The rows are grouped in 4 ways, from coarse to fine. Each group lies inside one group of the grouping before and may be the whole of it. The rows also spread widely along 17 directions, which tell nothing about the answers.
In the rows, zero is written as 128.
Some rows, each with its group in each grouping after it:
[142 170 103 136 107 131  84 114 169 158  73 109 134 173 122 147  93 185
 187 128 152 155  89 156 144 115 108 152 138 159 153  86 106  93 165 109
 187 162  83  99 136] | J208 J105 zuri J701
[163 127 164 160  57 114 130 115 133 116  81 134 120 112 135 107 112 183
 210 166 133 153 117 110 123 155 145 129 162 177 137 105 168 103 146 112
 117 131 126 119 186] | J533 J893 Daris J945
[145 144  82 101  59 136 110 140  81 103  78 135 132 175 105 116 148 135
 160 139 118 172 124 158 169 135  82 136 143 182 169 121  93 115 138 124
 170 148 117 120 108] | J208 J265 vamer J703
[114 179 122 121 126  83 158 108 129 190 137 197 170 105 104 140 144 184
  93 169  99 108 205 149 173 132 126  99 146 137 108 131 160 101 111 168
 180 117 163 137 149] | J208 J265 fele J340
[133 151 121  94 186 151 123 119 141  89 166 119 159 161 148 152 123  88
 146 124 155  97  77 137 146 120 144 138 114 127 152 127 150 165 116  94
 106 111  86 127 116] | J208 J567 tisaz J882
[112 105 158 127 126 226 132 134 144 109 125  70 118 145 130  98 128 118
 127 126 179 139  94 124 126 101 155 126 139 157 121 142 103 149 142 118
  89 145 107 147 108] | J533 J538 Gosi J990
[160 139  91 100 138  55  77 106 125 150 149 113 152 145 186 150 141 113
 184 133  89  93 101 133 104 106 138  81 147 114 161  92  89 101 132  99
 158 129  92 137 105] | J208 J105 fozag J775
[141 146 103 126 103 164  89 128 141 148  44 102 102 156 111 112 106 177
 161 151 184 151 142 153 142  95 135 146 128 164 147 103  72  98 165 120
 204 125 105  76 148] | J533 J538 dusi J667
[117 128 143  77 131 138 103  95 130  70 175 114 108 162 119 117 151 138
  88 114 118  88 129 139 114 104 159 180 146 120 118 134 129 169 127 120
 106 101 116 117  78] | J208 J567 tisaz J291
[143 203 117 118  38 107 111 167 131  71  88 161 141 123 149  97 138 156
 184 190 132 167 100 137 161 165  86 146 103 154 140 103 157 123 114  81
 135 129  94 153 114] | J208 J265 Gasa J574
[137 145 100 121 109  85 101 149 125 138 101 161 140  77 129 137 141 185
 107 167 170 116 177 132 149 104 160 140 113 148 123  95 117 111 144 119
 186 156 128  97  78] | J208 J265 Gasa J918
[123 153 116 150 136 138 130 111 101  93 195 132  91  95 110 141 153 101
 131 110 153 112 125 118 138 111 136 108  61 103 152 106 157 152 119  88
 186 133 132 100 108] | J208 J567 deton J18
[121  81 147 136 150 178 132 109  85 123 187  88 107 142 130  99 162 104
  52  93 167 101  69 118 130  82 135 130 158 177 122 129 115 134 120 146
  61 178 114 144  86] | J208 J567 deton J812
[106 195  99 128 155 189 129 119 168 132 142 140  86 183 127 135 104 142
 108 102 152 132  81 162 120 104 113 158 102 103 149 104 147 134 131 100
 141 151  74 105  91] | J208 J180 mamo J256
[162 132 123 140 138 116 117 103 116 130 132 184  65 129 157 106 118 134
 100 151 127  87 161 128  52 108 177 146 139 116 150  86 174 135 121 113
 118 111 109  49 138] | J208 J105 mer J353
[144 139 111 119  51  44  97 141 104 122 128 147 172 104 134 127 156 198
 158 156 121 139 100 116 158 128 119 119 160 186 110 102 130  71 126 124
 129 185 122 173  84] | J208 J180 Rufu J702
[135 154 108  83 127  70  97 171 120 126 156 154  89 139 120  87 136 168
 150 154 100 114 188 124 119  83 147 131 132 129 123 128 159  91 117 103
 169 117 107  77 118] | J208 J105 zuri J272
[152 146 112 112 152  99  86 129  75 125  94 158 124 131 148 139 116 187
 178  96 177 155  82 125 155 156  89 159 120 195 183  56  95 102 152 106
 119 127  65  89 170] | J533 J538 dusi J667
[128 143 161 178  73 160 101  79 165  88 145  80 119 157  76 133 116 176
 152 125 144 157  82 144 132 132 120 203 147 145 121 102 154 142 154 107
 154 169 122 103 118] | J208 J105 mer J353
[156 103 139 123 156 101 129 124 110 171 113 124 124 113 163 114 134 132
 143 145 129 122 177 127 116 116 159  95 158 145 161 111 104 108 150 139
 133 106 125  85 178] | J533 J538 Gosi J990
[142 111 121 103 127 110  73 141  98 132 138  88 121 108 125 141 160 157
 196 124 107 144 182 122 121 119 153 102 124 124 156 104  63 121 173  94
 194 124 125 101 115] | J533 J893 Daris J945
[130  36 139 160 120 190 156  94  77 146 178  74  73 131 112 106 147 101
 100  79 154  98  84  92 115  65 155  73 176 190 134 134 116 104 127 150
  83 200 146 131 115] | J208 J265 Gasa J574
[121 126  90  95 105 131 136 110 147 156 113 113  68 173 143 107 108 137
 130 106 138  81  88 124 117  44 145  86 157 160 125 131 124  61 122 141
 134 155 108 124  97] | J208 J105 mer J353
[134 142 178 153  69 115 121 121 152 136 140  74   6  61 202  58 170 120
 103 141  98 140 168 123  73 123 133 108  94  71 161  85 115 126 163 103
 133 115 128  97 120] | J208 J567 deton J812
[120 149 105 143 105 129 177 162 152 137 146 130  58  83 157 113 150  95
 106 120 114 140 172 131 121  96 137  87  88  80 167 128 153 119 147 111
 150 161 140  98  66] | J533 J893 Daris J945
[104 183 115 132 110 184 156 108 195 154 104 167 130 130 138 145 108 132
  88 157 143 117 150 156 106 112 172 105 119  94 118 129 164 149 123 131
 151 137 131 138  81] | J208 J105 zuri J272
[129 133 136 172  52 167 141 119  91  93 165 159 117 122  88 111 164 123
 115 155 111 159 144 130 117 145 133 123 129 139 122 132 186 161 114 119
 139 172 160 142 103] | J208 J567 deton J812
[138 135 176 131 150 142 112  92 146 140 139 102 150 111 196 119 138 128
 128 146 140 104  95 126  96 143 153 118 147 123 134  95 107 144 135 114
  69 100  93 161 143] | J533 J538 dusi J667
[125  74 143 128 130 183 162  73  91 128 165 134 121 122 118 136 127 115
 134 109 159  72  92  88 105  97 199  55 164 170 112 139 158 125  98 140
  85 145 147 167 135] | J208 J180 mamo J256
[118 148  75  85 131 112  94 127  57 129 165 154 101 135 118 113 170 145
 133 114 128  89 118 116 139  91 108  85 103 150 129 104  90  94  97 107
 169 126 103 146  96] | J208 J265 fele J340
[126 126 116  38 188  93 134 112  83  92 187 151 114 166 128 127 143 118
 112  86 101  83 145 131 147 110 141 138 148 138 157 140 136 138 111 133
  99  74 111  97 118] | J208 J180 mamo J256
[127  94 130 104 175 142  89 116 128 205 158  85 181 177 111 146 125 161
 163 121 114 107 132 127 129  79 161  82 198 173 114 135  86  89 145 145
 147 161 112 143 141] | J208 J105 zuri J701
[153 187 144 188  96 140 138 119  88 112 113 168  84  88 162  91 151 130
 143 157 149 151 101 125 121 180  85 129  70 125 173  60 155 135 119  83
 119 102  99 115 176] | J533 J893 Daris J945
[118 148 133 124 112 168 102 102 132 154  56 117 142 111 129 129 140 183
  97 150 190 134 148 157 144 125 145 142 122 151 127  94  46 133 162 141
 172 110 121 127 116] | J533 J538 Gosi J990
[138 125 137 116 110  83 171  79 109 122 115 179 161 132 116 134 129 173
 106 134 134  89 120 127 168 125 144 139 187 192 113 136 170 103 112 172
  92 115 149 137 145] | J533 J893 Daris J945
[ 99 132 118 101  76 179 181 140 157 116 127 146 126 155 122 108 129 116
 105 138 110 137 139 139 132 101 153  96 169 144 112 182 163 128 117 153
  90 157 146 172  72] | J533 J538 dusi J667
[120 122 120 179  97 125 143 143 108 111 206 128 143 102  67 138 151 140
 134 116 137 150 113 110 168 107 122 120 124 158 119 133 190 116 122 117
 152 226 151 135  78] | J208 J105 zuri J701
[120 150 151 117 116 116 147 107 110 124 122 178 111 110 143  98 158 162
  35 144 121 124 182 157 122 145 131 169 144 126 131 110 129 152 130 158
  95  97 135 110 111] | J533 J538 Gosi J990
[134 112 104 104 208 154  81 133 127 198 129 110 154 156 144 155 113 161
 122 115 178  99 110 132 119  73 169 105 154 161 135  98  69  99 148 126
 140 162  79 109 114] | J208 J180 Rufu J702

New rows, each followed by its group in each grouping:
[146 113  62  56 165  76 103 146  85 105 138 176 146 122 135 188 126 134
 168  91 149 112 146 116 140 107 175 104 124 154 173 111 116 124 140 107
 155 141 110  86  78] | J208 J180 Rufu J702
[130 148 168 136  65 120 142  73 170 107  96 141  82  56 165 154 123 164
 153 116 122 149 156 126 107 186 152 128 114 100 168  83 144 158 171 119
 133 107 146 110 129] | J208 J265 fele J340
[166 128 155 137 148  87  87  72 108 149  78 132 158 101 152 134 145 189
  90 165 170  96 150 149 129 141 156 184 153 154 137  68  71 132 160 140
 137  82 115  86 153] | J533 J893 Daris J945
[120 134  99 131 102 183 166 150 148 160  94 154  94 118 147  98 122 124
 118 167 162  92 140 114 101  63 189  53 126 139 106 147 152  94 111 125
 133 152 128 148  94] | J533 J893 Daris J945
[110 153 126  95 169 210 105 159 180 140 125  59  80 181 136 103 120 124
 134 118 139 138 136 156 117  77 142 142 112  98 150 134  80 138 167  96
 152 115  79  91  97] | J533 J893 Daris J945
[135 187  92 159  51 135 141 139 156 114  90 142  90  89 145 133 137 107
 140 149 136 176 154 152 130 137 119 109  71  89 178 100 148 137 149  95
 200 158 136  99  78] | J208 J105 zuri J272
[129 123 128 113 122 163 149 184 120 157 127 100 151 162 144  84 153  92
 129 160  96 173 162 151 148 115 115  88 166 148 151 163 108 121 138 141
 110 148 123 144 125] | J533 J538 Gosi J990
[143  89 151 150 126  96  93 101  86 164 143 144 108  71 138 131 152 213
 132 120 138 101 150  95  83 118 176 114 154 158 115  73 103  98 152 124
 121 152 126 118 127] | J533 J893 Daris J945
[ 99 120 176  91 125 131 101 143 158 165 165 113 121 130  97 109 129 237
 132 135  90 135 194 123 118 108 174 139 188 144  83 141 133 105 154 143
 127 147 132 126 119] | J208 J180 mamo J256
[132 165 121 137  84 142 105  95  85 103 118 132 156 123  95 136 158 142
 165 152 160 137 109 135 175 147 110 112  97 161 134 106 114 136 118 111
 197 114 135 151 148] | J208 J567 deton J812
[119 201 114 151  40 149 160 128 147 117  90 164  82 117 161  84 141 125
 119 166 124 152 117 147 121 139  97 105  97 113 144 110 156 115 115 114
 133 124 120 155 112] | J533 J538 dusi J667
[154 112  72 124 125  93 129 185  38 176 167 131 143 129 139  90 181  80
 152 159 107 127 139 112 160  80 108  16 135 172 155 135 112  57  96 123
 158 171 128 149 130] | J208 J180 Rufu J702
[118 149 148  88 122 126 127  85 156 148 111 120 127  98 203 128 150 129
  70 135 132  91 129 142 109 129 163 101 131 102 138 100  81 140 139 141
  95  88 119 163  87] | J208 J180 Rufu J702
[126  93 107  98 109 156 135  63  72  73 126 195 124 112 115 171 128 142
 126  97 184  70  96  96 110 120 199 105 133 179 125 112 152 158 106 129
 103 127 140 143  99] | J208 J567 tisaz J291
[114 199 118 108  93 156 112 172 125 141  80 156 125 117 121  95 143 168
 151 183 134 173 193 153 157 147 107 113  89 129 139 115 106 120 138 108
 191  92 116 126 145] | J533 J538 dusi J667
[140 152 121 102 130 111 130 159 136 157 110 208 160 133 162 145 123 165
 127 157  92 154 181 148 110 161 146 126 165 140 154 114 168 139 143 133
 100 147 110 114 127] | J208 J567 tisaz J291
[133 102 146 112 169 105  85 128 113 141 215  67 145 166 111 106 144 153
 144 110 119  97  86 113 140  74 128 137 175 170 107 127 119  91 124 118
 110 160  94 134 118] | J208 J105 zuri J701
[106 162  74  81  74 189 151 122 109  71 115 196  90 183  79 152 113 114
 174 103 104 153 150 142 127 135 134 103 113 133 162 145 174 159 115 112
 171 119 138 110 100] | J208 J105 mer J353
[144 105 131 126 155 119 132 127 134 179 117 110 175  71 187 165 132 113
 147 119 162 122 112 111 143 125 162  56 135 156 163 100 104 113 154 132
 111 164 119 149 116] | J208 J105 zuri J701
[118 132 118 133 171 121 113 142  55 177 186 204 138  72 125 149 172 161
  79 128 129 117 194 120 114 132 150  86 104 132 129  89 128 137 124 128
 154 157 135 118 107] | J208 J567 deton J18
[169 119 149 172 117 137  99 140 128 111 146  84 100 102 166 101 150  82
 134 161 122 155 145 134  87 136 147 142 118  93 182  90 127 162 158  83
 133 141 112  73 114] | J208 J105 fozag J775
[145 133 116 136  75 151 103  82 118  91  93 140 123 138 134 136 127 156
 180 142 160 103  73 115  96 123 164 121 138 156 123  99 122 125 125  98
 131 129 108 153 111] | J533 J893 Daris J945
[122 104 146 133 187 157 142 151 113 158 183 132 132 145 120 128 128 135
  78  91 131 153 132 133 139 118 124 149 167 161 152 125 156 138 142 144
  71 186 108  92 112] | J208 J105 zuri J272
[144 165  92 167 100 100 131 100 132 139 122 212 118  78 129 190 118 166
 168 138 139 127 162 125 102 144 165  96  91 108 155  78 184 128 139 101
 203 159 141  93 130] | J208 J567 tisaz J291
[128 142 113 132  87 162 157 153 139 105 124 193 175 153  95 113 134 127
  96 208 116 134 193 156 111 114 184 138 173 135  94 175 193 162 105 140
 128 147 153 134  86] | J533 J538 Gosi J990
[ 93 185 125  64 151 116 141 161 213 136 129 138 108 135 160 117 100 175
 119 126 134 110 146 139 140  87 152 140 127 110 113 142 151 105 139 124
 115 115  92 124  84] | J533 J538 dusi J667
[ 92 115 165 122 123 233 186 119 122 134 164 152  66 118 155 115 133 110
  89  80 113 149 119 117  86 153 146  82 137 121 157 128 162 164 129 138
  32 152 127 158 107] | J208 J180 mamo J256
[154 134 185 147 106 128  90 134 109  93 152  66  81 125 120  32 150 157
 132 184 161 116 114 113 134 102 131 180 130 156 111 108 140 109 118  93
 123  98 103  95 167] | J208 J180 mamo J256
[122 124 155 129 148 225 129 106 158 156  98 145 122 137 156 125  99 151
 118 150 179 104 105 122  82 117 192 110 147 151 115 111 146 149 129 124
  81 132  99 136 147] | J208 J567 tisaz J882
[111  98 111  93 158 138 117 138 104 214 122 119 140  64 149 172 146 141
 157  97 139 124 184 106 140 107 173   4 116 139 160 107  51 101 166 139
 185 152 145 141 109] | J208 J105 fozag J775
[110 129  83  81 132 113 127 134 155 189 160 116 173 172 140 169 138 132
 133 107  69 130 140 153 134  90 143  61 184 126 135 150  97  94 146 151
 147 186 128 168  60] | J208 J180 Rufu J702
[125 186  75 175  60 174 143 148 137 128  77 170 133 119 139 126 146 115
  97 172 163 170 124 165 127 129 113 116  91 117 147 107 126 139 130 111
 169 183 121 146  59] | J533 J538 Gosi J990
[145 164 137 119 119 116 116 149  85 118 120 180 102 111 150 118 135 167
 167 126 114 181 145 130 129 194 100 140 111 143 188  75 149 134 143  99
 115 114  97  91 169] | J208 J180 mamo J256
[124 117  66  86 105 166 118 187  91 156  75 153 156 157 109 116 140 147
  86 152 169 148 151 147 164  79 145 106 155 199 128 144  86  99 134 152
 144 188 120 131  57] | J208 J180 Rufu J702
[132 101 140  85  95 150 114 162 163 115 140  60 100 153 163 109 121 121
 211 114  93 158 108 110 104 108 159  90 169 137 155 144 123 111 159  99
  96 166 100 141  98] | J208 J180 mamo J256
[155 135 126 198 113 118 113 135  89 188 156 178 136  92 137 132 155 145
 125 162  98 162 177 133  83 152 131  92 135 120 153  76 156 124 134 112
 155 187 131 106 138] | J208 J105 zuri J272
[123 189 111 143  57 150 163 124 143  98  75 158 112  67 146 119 150  99
  88 177 186 134 147 146 164 133 139 108  58 113 145 118 150 153 125 119
 178 122 151 132  84] | J208 J567 deton J812
[132  87 175 155 110 157  92 137 129 165 126  69  97  75 156 119 137 181
 183 111 144 173 134  98  98 138 150  96 142 150 149  83  78 107 190 109
 119 173 112 124 143] | J533 J538 dusi J667
[127 124 160 107 119 155  77 137 141 173 108 123 143 130 154  99 135 204
 116 179 125 123 156 132  81 120 180 130 181 150  96 107  96 118 145 129
 103 139  99 147 115] | J208 J180 mamo J256
[158 117 118 151 143 120 108 131  83 156 115 148  84  96 146 120 137 150
 102 125 166 139 151 128 113 123 140 133 115 147 177  68 108 117 155 118
 142 145 113  54 139] | J208 J180 Rufu J702
[155 123  98 118 173  91 136 120 109 164 126 175 140 145 156 165 110 141
 131  95 128 131 113 139 138 135 114 130 167 169 185  95 143 110 144 141
 101 165  94  84 142] | J208 J265 fele J340
[175  84 101 162 143 127 117  89  78 108 159 138  59 149 155 122 134  86
 122 102 130 109 113 126  49 102 156 139 150 124 189  85 136 140 139 103
 108 148 105  50 125] | J533 J538 dusi J667
[143  92  89 129 152 137 143 183 118 193 126 147 115  85 159 148 117 121
 161 125 156 136 163  99 116  84 186  29 127 150 163 118 138  85 149 119
 145 200 125  99 112] | J208 J180 Rufu J702
[104 165 150  84 101 127 132 144 214 121 125  73  68  99 152 101 120 156
 147 138 132 120 163 126 137  87 170 117 104  88 124 138 133 109 156 106
 163 109 124 113  90] | J208 J180 mamo J256
[154 148 128  92 116  61 112 128 140 138  79 134 106  86 196 111 112 157
 177 143 166  95 100 102 141 111 147  94 118 161 153  85 122  76 133 110
 128 104  93 116 147] | J208 J105 fozag J775
[141 126  82  94 109 100 135 137  92 115 104 172 173 149 124 168 126 156
 182 106 130 143  98 125 169 135 120 109 161 196 154 125 131 102 135 133
 118 167 114 146 105] | J533 J893 Daris J945
[122 104 174 159 126 125  92 145 149 149 196  80 125 137 145  86 155 186
  88 134 108 137 109 128  86  98 135 173 192 139  90 113 117 113 150 124
  63 201  93 145  75] | J533 J538 Gosi J990
[129 141 157  63  96  91 139 161 200 111 100  91 146 127 167 102 118 149
 149 165 119 130 145 134 171 110 156 140 167 152 123 161 151 111 151 136
  98 121 122 134 108] | J208 J567 tisaz J882
[155 125 145 131 117 119 111 157  96 122 136 103 159  79 169 119 161 105
 188 164 135 150 130 108 152 157 127  78 111 147 168 101 115 132 136  90
 128 128 115 143 146] | J208 J265 Gasa J918
[156 104 110 151 106 101 107 122 106 165  92 133 112 138 123 108 117 190
 162 145 161 122 124 120 120  84 146 122 169 193 126 100 114  63 142 134
 158 167 113  93 159] | J533 J538 Gosi J990
[140 129 142  92 129 109 131 138 153 121 124 119 120  85 187 122 127 106
 150 146 135 105 144 112 117 117 180  88 122 114 154 120 136 132 137 107
 114 104 118 119 111] | J208 J105 fozag J775
[103 167 123  96  91 173  85 168 133 138 130  93  88 136 170 100 156 138
 163 108 103 178 102 132 110 135  89  89  97 115 157  95  71 121 149  86
 127 151  74 166  76] | J208 J105 zuri J272
[ 99 166 113 100 139 147 123 194 120 140 152 169 121 125  90 111 141 180
 108 146 136 149 190 135 166 107 128 136 105 146 116 137 159 121 129 119
 161 153 121 105 104] | J208 J567 tisaz J291
[121 129 161 134 121 132  77  96 100 180 117 117 176 123 119 134 138 232
 171 133 144 136 101 119 142 147 118 114 170 196 103  83  73  88 146 136
 129 141 105 177 175] | J533 J538 dusi J667
[150 141  76 165  99 106  99 157  84 191 105 124 141 128 134  96 176 146
 102 181 137 124 139 146 139  76 108  95 135 157 126 102  74  65 131 129
 187 183 117 136  92] | J533 J893 Daris J945
[155  95 135 110 174 156 114 136 117 168 114 128 107 165 158  83 105 146
 116 156 165  85 115 118  89  72 185 123 187 179 124 119 133  94 121 132
  78 133  84  94 159] | J208 J180 mamo J256
[125 149 141 146  76  92  85 146 134 129 149 107 134 123 119 105 152 200
 115 134 124 167 102 137 145 124  93 181 151 160 115  94 125 100 148 118
 123 200 102 136  72] | J208 J105 zuri J272
[135 126 121 155 144  93 101 161 108 144 193 132 149  70 119 140 153 168
 138 139 155 123 135 102 139 103 155 115 115 140 116  99 150 102 132  98
 153 202 118 123  83] | J208 J180 mamo J256
[119 162 146 128 107 130  64 107 109 145 138 121  83 110 166 101 166 192
 118 125 130 121 103 128  94 138 105 132 102 124 132  53  73 118 143  99
 129 124  82 146 117] | J208 J567 tisaz J291
[132 113  95 129 130 175 114 122  85 148 134 160 145 115 111 169 135 120
 166 127 142 129 155 116 108 125 174  57 121 145 151 110 119 140 131 111
 176 156 136 122 117] | J208 J105 mer J353
